The groups are shells around one centre, one inside the other: the same stretched ball of 5 dimensions in 7 sizes.
Known rows, each followed by its group:
[ 1.61 -2.22  0.07  2.47  4.20  0.51  3.70 -3.73  3.27  3.10  1.28 -0.16
  0.33  1.01  2.28 -3.45]
Seli
[-0.31  0.36 -0.32  0.96  0.07 -0.16  0.76 -0.87  1.89  0.82 -0.62 -2.32
  2.03  0.33  0.78 -1.46]
guzi
[ 4.59  0.06 -2.78  2.28  3.28  1.66  4.46 -4.62  2.86  5.70  3.33 -2.69
 -1.13  2.68  2.16 -4.83]
zeva
[-2.77  1.78 -1.45  0.46  0.73 -1.46 -2.86  1.72  1.73 -2.13 -1.97 -2.82
  2.70  0.42 -0.74 -0.59]
guzi
[-2.53  1.78 -1.52  0.92 -1.27 -0.24 -2.22  0.91  3.07 -0.34 -1.35 -3.73
  3.87  0.32  0.00 -0.31]
zala
[-2.17  5.79 -3.19 -1.23 -3.53 -0.48 -3.76  2.43  1.10 -1.03 -1.51 -5.51
  3.80  2.14 -0.85 -0.03]
zala
[ 0.91 -0.98 -3.14  3.32  3.52  0.20  0.29 -1.57  3.68  2.10  1.02 -3.55
  0.27  0.08  0.05 -3.11]
vego
[ 1.49 -2.41 -1.91  3.32  4.48 -0.65  1.35 -1.62  2.10  1.19  0.41 -2.58
 -1.02 -1.05 -0.29 -3.29]
zeva
[ 0.81  4.30 -3.95 -0.24 -1.53 -0.48 -1.63  1.10 -0.06  0.25 -0.32 -5.85
  0.83  1.49 -1.21 -1.73]
Seli
[-1.24 -0.91 -2.16  2.85  3.09 -0.47 -1.21 -0.33  3.77  0.25 -0.33 -2.86
  1.65 -0.34 -0.19 -1.95]
guzi
[-5.38  0.16  0.40  0.56 -0.51 -3.01 -4.70  4.04  0.70 -5.51 -4.75 -2.66
  3.72 -2.72 -2.23  1.37]
kifil
[-2.09  3.11 -0.03 -1.28 -3.03 -1.29 -1.62  1.85 -0.36 -1.96 -2.66 -3.19
  3.18  0.34 -0.46  0.27]
Dit
[-2.27  4.06 -3.64 -0.16 -1.20 -1.71 -4.63  3.32  0.41 -2.70 -2.15 -5.61
  2.21  0.39 -2.34 -0.36]
vego
[-1.30  0.11  0.51  0.08  1.43 -2.35 -0.59  1.19 -0.79 -2.76 -2.56 -1.43
  0.76 -0.81 -0.85 -0.95]
guzi
[-2.74  0.66 -3.39  2.43  2.39 -1.01 -3.82  1.51  3.81 -1.30 -1.08 -4.06
  2.42 -0.18 -1.27 -1.21]
kifil
[-0.13 -3.23 -0.68  3.08  5.51 -1.93  0.28 -0.40  1.39 -1.23 -1.10 -1.33
 -0.89 -1.98 -0.93 -2.57]
Dit
[-5.16  1.87 -2.29  0.75 -1.51 -2.99 -6.77  5.35  0.55 -5.70 -4.52 -5.49
  3.40 -2.78 -3.70  1.36]
Seli
[-0.79  1.76 -0.65 -0.65  2.76 -2.34 -0.91  1.06 -0.93 -2.55 -1.77 -1.24
  0.17  1.24 -0.67 -1.74]
kifil
[ 3.09  2.16 -2.46  0.63  0.06  0.98  2.60 -2.49  1.29  3.72  1.67 -3.72
  0.17  2.38  1.25 -3.23]
zala
[ 2.23 -2.94 -0.80  3.05  5.56 -0.45  3.09 -2.92  2.05  1.98  0.92 -0.91
 -1.42 -0.19  0.82 -3.87]
vego
[ 0.80  1.67  0.07 -1.14  2.04 -2.14  0.95  0.21 -2.22 -1.71 -1.46 -1.02
 -0.72  1.25 -0.28 -2.11]
zeva
[ 0.74  0.08 -3.47  2.51  3.24 -0.48 -0.58 -0.55  2.37  0.91  0.45 -3.92
 -0.11  0.25 -0.70 -2.87]
vego
[ 0.39 -1.71  0.49  1.34  4.22 -1.63  1.62 -1.06  0.37 -0.69 -0.96 -0.24
 -0.49 -0.30  0.22 -2.50]
zala
[ 4.55 -0.11 -1.17  1.62  3.31  1.92  5.88 -5.61  2.93  6.21  3.43 -0.91
 -0.59  3.53  3.45 -4.80]
Seli
[ 2.17  4.12 -4.00  0.51 -0.48  1.90  1.10 -2.39  3.32  4.62  2.48 -4.54
  1.74  4.21  1.76 -3.13]
zeva
[ 1.58  1.25 -2.75  1.61 -0.12  0.65  0.86 -1.37  2.17  2.61  0.81 -4.48
  0.96  0.79  0.35 -2.43]
Dit
[ 1.65  0.44 -0.50  0.78  0.31  0.13  2.45 -1.88  0.93  2.01  0.23 -2.35
  0.65  0.80  1.05 -2.35]
vego
[-1.28  4.96 -1.68 -1.82 -1.87 -0.99 -1.91  1.51 -0.13 -1.20 -1.45 -3.42
  2.60  2.60 -0.18 -0.67]
zala
[ 1.11 -0.78 -2.68  2.62  3.05 -0.69  0.15 -0.66  1.67  0.70  0.11 -3.66
 -0.53 -0.64 -0.80 -2.82]
Dit
[ 0.99  4.91 -1.79 -1.79 -0.50 -0.14  0.54 -0.61 -0.01  1.08  0.26 -2.62
  1.34  4.13  1.08 -2.16]
zeva
[-1.49 -0.90 -0.39  1.93  1.86 -0.55 -0.22 -0.54  3.03  0.01 -0.93 -1.80
  2.25 -0.30  0.49 -1.41]
zala
[-1.21  2.15 -3.11  1.25  0.95 -0.18 -2.03  0.35  3.12  0.37 -0.17 -3.93
  2.33  1.41 -0.17 -1.63]
guzi
[-0.90  4.60 -1.19 -1.39 -2.62  0.35 -0.47 -0.09  1.54  0.96 -0.46 -3.08
  3.63  3.21  1.29 -0.84]
Seli
[-1.19  1.93 -0.78 -0.68  1.19 -2.60 -1.72  2.03 -1.50 -3.25 -2.51 -2.34
  0.47  0.14 -1.49 -1.05]
guzi
[ 1.50  2.70 -2.08 -0.61  0.28 -1.64 -0.10  0.81 -2.09 -0.95 -1.02 -3.83
 -0.85  0.72 -1.31 -2.09]
kifil
[-5.79  1.37 -2.22  1.53 -1.66 -1.99 -6.58  4.44  2.82 -4.34 -3.87 -5.24
  4.77 -2.41 -2.67  1.44]
kifil
[-3.58  4.61 -2.65 -0.97 -1.33 -1.86 -5.05  3.57  0.68 -3.42 -2.68 -4.42
  3.37  1.19 -1.73  0.23]
Seli
[ 2.41  1.65 -1.49  0.51 -0.42  0.68  2.55 -2.16  1.05  3.03  0.95 -3.25
  0.64  1.69  1.21 -2.67]
vego
[ 0.47  1.51 -0.06 -0.23 -1.66 -0.45  1.18 -0.38 -0.10  0.45 -1.06 -2.85
  1.53  0.32  0.37 -1.20]
kifil
[ 3.70  3.46 -3.19  0.41 -0.78  2.21  3.18 -3.54  2.53  5.70  2.92 -4.09
  0.93  4.07  2.35 -3.60]
zeva
[-2.52  1.34  0.84 -0.83 -0.27 -2.46 -1.61  2.10 -0.93 -3.55 -3.32 -1.62
  2.10 -0.52 -0.90  0.01]
Dit
[ 1.75  2.10 -3.06  1.55 -0.42  1.88  1.52 -2.62  3.90  4.55  2.04 -4.22
  2.03  2.55  1.76 -2.78]
Dit

New rows. What belongs after each?
[ 1.39  2.51 -1.61 -0.59  1.94 -1.13  0.73 -0.42 -0.72 -0.02 -0.18 -2.21
 -0.43  2.27  0.04 -2.68]
guzi
[ 3.74  2.42 -2.90  0.53  0.92  0.82  2.77 -2.60  0.80  3.74  1.99 -3.68
 -0.68  2.80  1.11 -3.72]
vego
[-0.33  2.88 -3.13  0.71 -2.26 -0.12 -1.77  0.95  1.41  0.46 -0.71 -5.73
  2.17  0.25 -0.91 -1.02]
zeva
[-0.74  6.51 -3.12 -1.65 -5.45  0.55 -2.12  1.29  0.96  0.91 -0.65 -6.10
  3.95  2.74 -0.02 -0.26]
Seli
[ 2.44 -0.68 -2.04  2.55  4.18  1.09  3.07 -3.81  3.84  4.17  2.38 -1.66
  0.02  2.22  2.06 -4.08]
vego
[-3.80  3.21 -1.15 -0.94 -0.29 -2.47 -4.28  3.41  0.04 -4.23 -3.30 -2.92
  2.94  0.45 -1.61  0.29]
Seli
[ 1.67  1.84 -2.30  0.25  2.29 -1.11  0.50 -0.37 -0.43  0.17 -0.01 -2.95
 -0.89  1.49 -0.45 -2.86]
guzi
[ 0.00  3.86 -0.84 -1.90 -1.46 -1.75 -0.67  1.48 -2.23 -1.80 -1.93 -3.13
  0.86  1.31 -0.81 -0.98]
zala
[-1.44 -1.38  0.01  1.19  3.39 -3.09 -1.33  1.71 -0.83 -3.78 -2.89 -1.57
 -0.27 -2.14 -1.89 -1.25]
Dit
[ 3.42  1.16 -2.77  1.58  1.89  1.36  3.12 -3.47  2.59  4.64  2.51 -3.15
 -0.15  2.68  1.76 -3.96]
guzi
[-1.26  3.82 -3.14 -0.25 -1.80 -1.31 -3.26  2.50  0.01 -1.75 -1.77 -5.49
  1.88  0.38 -1.86 -0.59]
guzi
[ 0.77  2.84 -3.38  0.47  1.53 -0.49 -0.78 -0.09  1.13  0.63  0.31 -3.88
  0.43  2.11 -0.32 -2.56]
guzi
[-0.57  5.40 -2.72 -1.11 -3.26  0.58 -1.34  0.35  1.71  1.30 -0.11 -4.70
  3.48  3.17  0.64 -0.95]
zala
[ 0.09  2.46 -1.08  0.06 -0.91  0.65  0.90 -1.36  2.37  2.07  0.28 -2.64
  2.70  2.38  1.62 -1.66]
zala
[ 4.55  0.68 -0.97  0.83  1.81  1.49  5.51 -4.71  1.52  5.33  2.67 -1.55
 -0.67  3.09  2.85 -4.27]
zeva
[ 1.26  0.71 -2.78  2.13  2.52  1.07  1.26 -2.55  4.04  3.45  1.82 -2.88
  1.16  2.27  1.48 -3.23]
zala
[ 1.22  0.53 -1.08  1.51  0.03  1.28  2.35 -2.70  3.27  3.60  1.14 -2.67
  1.98  1.50  1.95 -2.41]
zeva
[-1.81 -1.42 -0.69  2.66  1.69 -0.21 -0.51 -0.63  3.98  0.39 -0.78 -2.25
  2.70 -0.81  0.44 -1.29]
zeva
[-1.00 -0.77 -1.21  1.47  3.67 -2.57 -1.52  1.38 -0.09 -2.86 -2.06 -2.25
 -0.37 -1.37 -1.79 -1.72]
zala
[-2.04 -0.97 -1.78  2.87  1.76 -0.50 -1.73  0.23  3.90 -0.20 -0.96 -3.28
  2.50 -1.09 -0.39 -1.23]
zala
[-3.22  1.40 -1.89  0.94  1.06 -1.72 -3.70  2.28  1.95 -2.70 -2.26 -3.30
  2.66 -0.25 -1.35 -0.43]
guzi
[ 0.79  3.05 -3.76  0.99  0.75  0.92 -0.23 -1.28  3.28  2.75  1.45 -4.14
  1.73  3.03  0.88 -2.68]
vego
[-3.04 -1.37 -0.33  2.00  1.26 -2.11 -2.52  1.96  1.48 -3.06 -2.98 -2.74
  2.10 -2.69 -1.62 -0.21]
vego
[-2.52 -0.74 -0.78  1.37  3.98 -2.82 -2.51  1.91  0.67 -3.73 -2.60 -1.56
  0.68 -1.19 -1.66 -1.16]
zeva
[-0.59  0.18 -0.89  1.42  2.11 -0.09  0.43 -1.24  3.02  1.03 -0.04 -1.64
  1.93  1.20  1.08 -2.01]
zala
[ 5.38  2.54 -2.71  0.53  1.57  2.22  5.26 -5.10  2.01  6.64  3.86 -2.59
 -0.75  4.81  3.08 -4.89]
Seli
[ 0.12  2.93 -1.76 -0.91  0.90 -2.02 -1.10  1.41 -1.65 -1.97 -1.55 -3.05
 -0.07  1.14 -1.24 -1.68]
zala
[-0.42  0.74 -2.04  2.05 -0.44  1.05  0.05 -1.34  4.25  2.55  0.50 -3.80
  3.02  0.77  1.05 -1.64]
zeva
[-1.42  0.28  1.11 -0.27  1.05 -2.08 -0.12  0.80 -0.59 -2.40 -2.49 -0.86
  1.29 -0.33 -0.23 -0.82]
Dit
[-3.93  3.54 -0.78 -1.15 -3.94 -2.14 -4.36  4.05 -0.53 -4.12 -4.04 -4.57
  3.94 -0.98 -2.02  1.40]
zeva
[ 0.43 -1.36  0.16  1.72  2.16 -0.43  1.90 -1.69  1.79  1.00 -0.35 -1.30
  0.83 -0.19  0.90 -2.20]
zala
[ 2.42  0.05 -3.10  1.98  4.26 -0.70  1.05 -1.34  0.92  1.28  0.91 -3.14
 -1.72  0.83 -0.43 -3.77]
Seli
[ 0.72  3.11 -0.37 -1.81  0.06 -1.94  0.40  0.78 -2.63 -1.66 -1.65 -2.08
 -0.10  1.51 -0.49 -1.62]
Dit
[ 0.36  1.36 -0.45  0.54 -0.45  0.94  1.86 -2.15  2.82  2.71  0.52 -2.01
  2.66  2.08  2.12 -1.89]
Seli
[-2.70  1.53 -2.92  1.80  0.62 -0.39 -3.25  1.14  3.92 -0.48 -0.92 -4.12
  3.36  0.44 -0.54 -0.88]
Dit
[-0.59  4.86 -1.09 -2.09 -2.33 -0.87 -0.88  1.04 -0.76 -0.77 -1.37 -3.17
  2.28  2.57  0.12 -0.77]
guzi
[ 1.96 -2.35 -0.78  3.21  4.24  1.19  3.75 -4.28  4.49  4.27  2.06 -0.86
  0.53  1.18  2.50 -3.78]
kifil
[ 1.21 -1.15  0.56  0.63  3.42 -2.00  2.00 -0.70 -1.28 -1.06 -1.26 -0.66
 -1.32 -0.51 -0.26 -2.53]
zeva
[-3.01  5.20 -2.91 -1.06 -3.51 -1.25 -4.69  3.44  0.59 -2.46 -2.48 -5.64
  3.78  0.91 -1.70  0.50]
guzi
[-2.51  0.61 -1.38  1.02 -0.51 -2.19 -3.26  2.88  0.19 -3.31 -3.11 -4.30
  1.85 -2.28 -2.37 -0.02]
Dit
[-1.21  4.69 -3.59 -0.31 -1.57 -0.23 -2.82  1.35  1.76 -0.07 -0.56 -5.09
  2.80  2.25 -0.54 -1.03]
guzi
[ 3.14  0.96 -3.67  1.98  3.79  0.66  2.00 -2.78  2.45  3.57  2.37 -3.24
 -1.00  2.55  0.90 -4.31]
zeva
[-0.11 -1.67 -0.91  2.25  2.74 -1.46  0.02 -0.03  1.04 -0.83 -1.20 -2.51
  0.04 -1.66 -0.88 -1.94]
zala
[-0.47  0.53 -3.83  2.82  2.73  0.15 -1.50 -0.53  4.23  1.35  0.67 -4.13
  1.52  0.80 -0.17 -2.46]
zeva
[ 0.79  2.77 -0.58 -0.65 -2.43  0.30  1.38 -0.93  0.52  1.62 -0.30 -3.14
  2.11  1.65  1.10 -1.37]
zeva
[-0.96  1.56 -3.67  1.91  0.67 -0.40 -2.47  0.84  2.75  0.06 -0.43 -5.06
  1.79  0.13 -1.07 -1.56]
guzi
[ 1.97  0.80 -3.10  2.49  1.35  1.98  2.01 -3.34  4.75  5.01  2.54 -3.62
  1.53  2.35  2.00 -3.38]
zeva
[ 1.97  5.30 -2.68 -1.43 -3.33  0.59  0.76 -0.58 -0.23  2.27  0.49 -4.94
  1.47  3.08  0.58 -1.87]
zeva
[-2.40  3.17 -2.60  0.67 -2.35  0.35 -2.71  0.95  3.57  0.44 -0.82 -4.78
  4.40  1.18  0.08 -0.32]
Dit
[-1.95  5.39 -2.64 -1.61 -4.08 -1.54 -3.90  3.48 -1.04 -2.62 -2.65 -5.85
  2.78  0.62 -2.04  0.36]
Dit
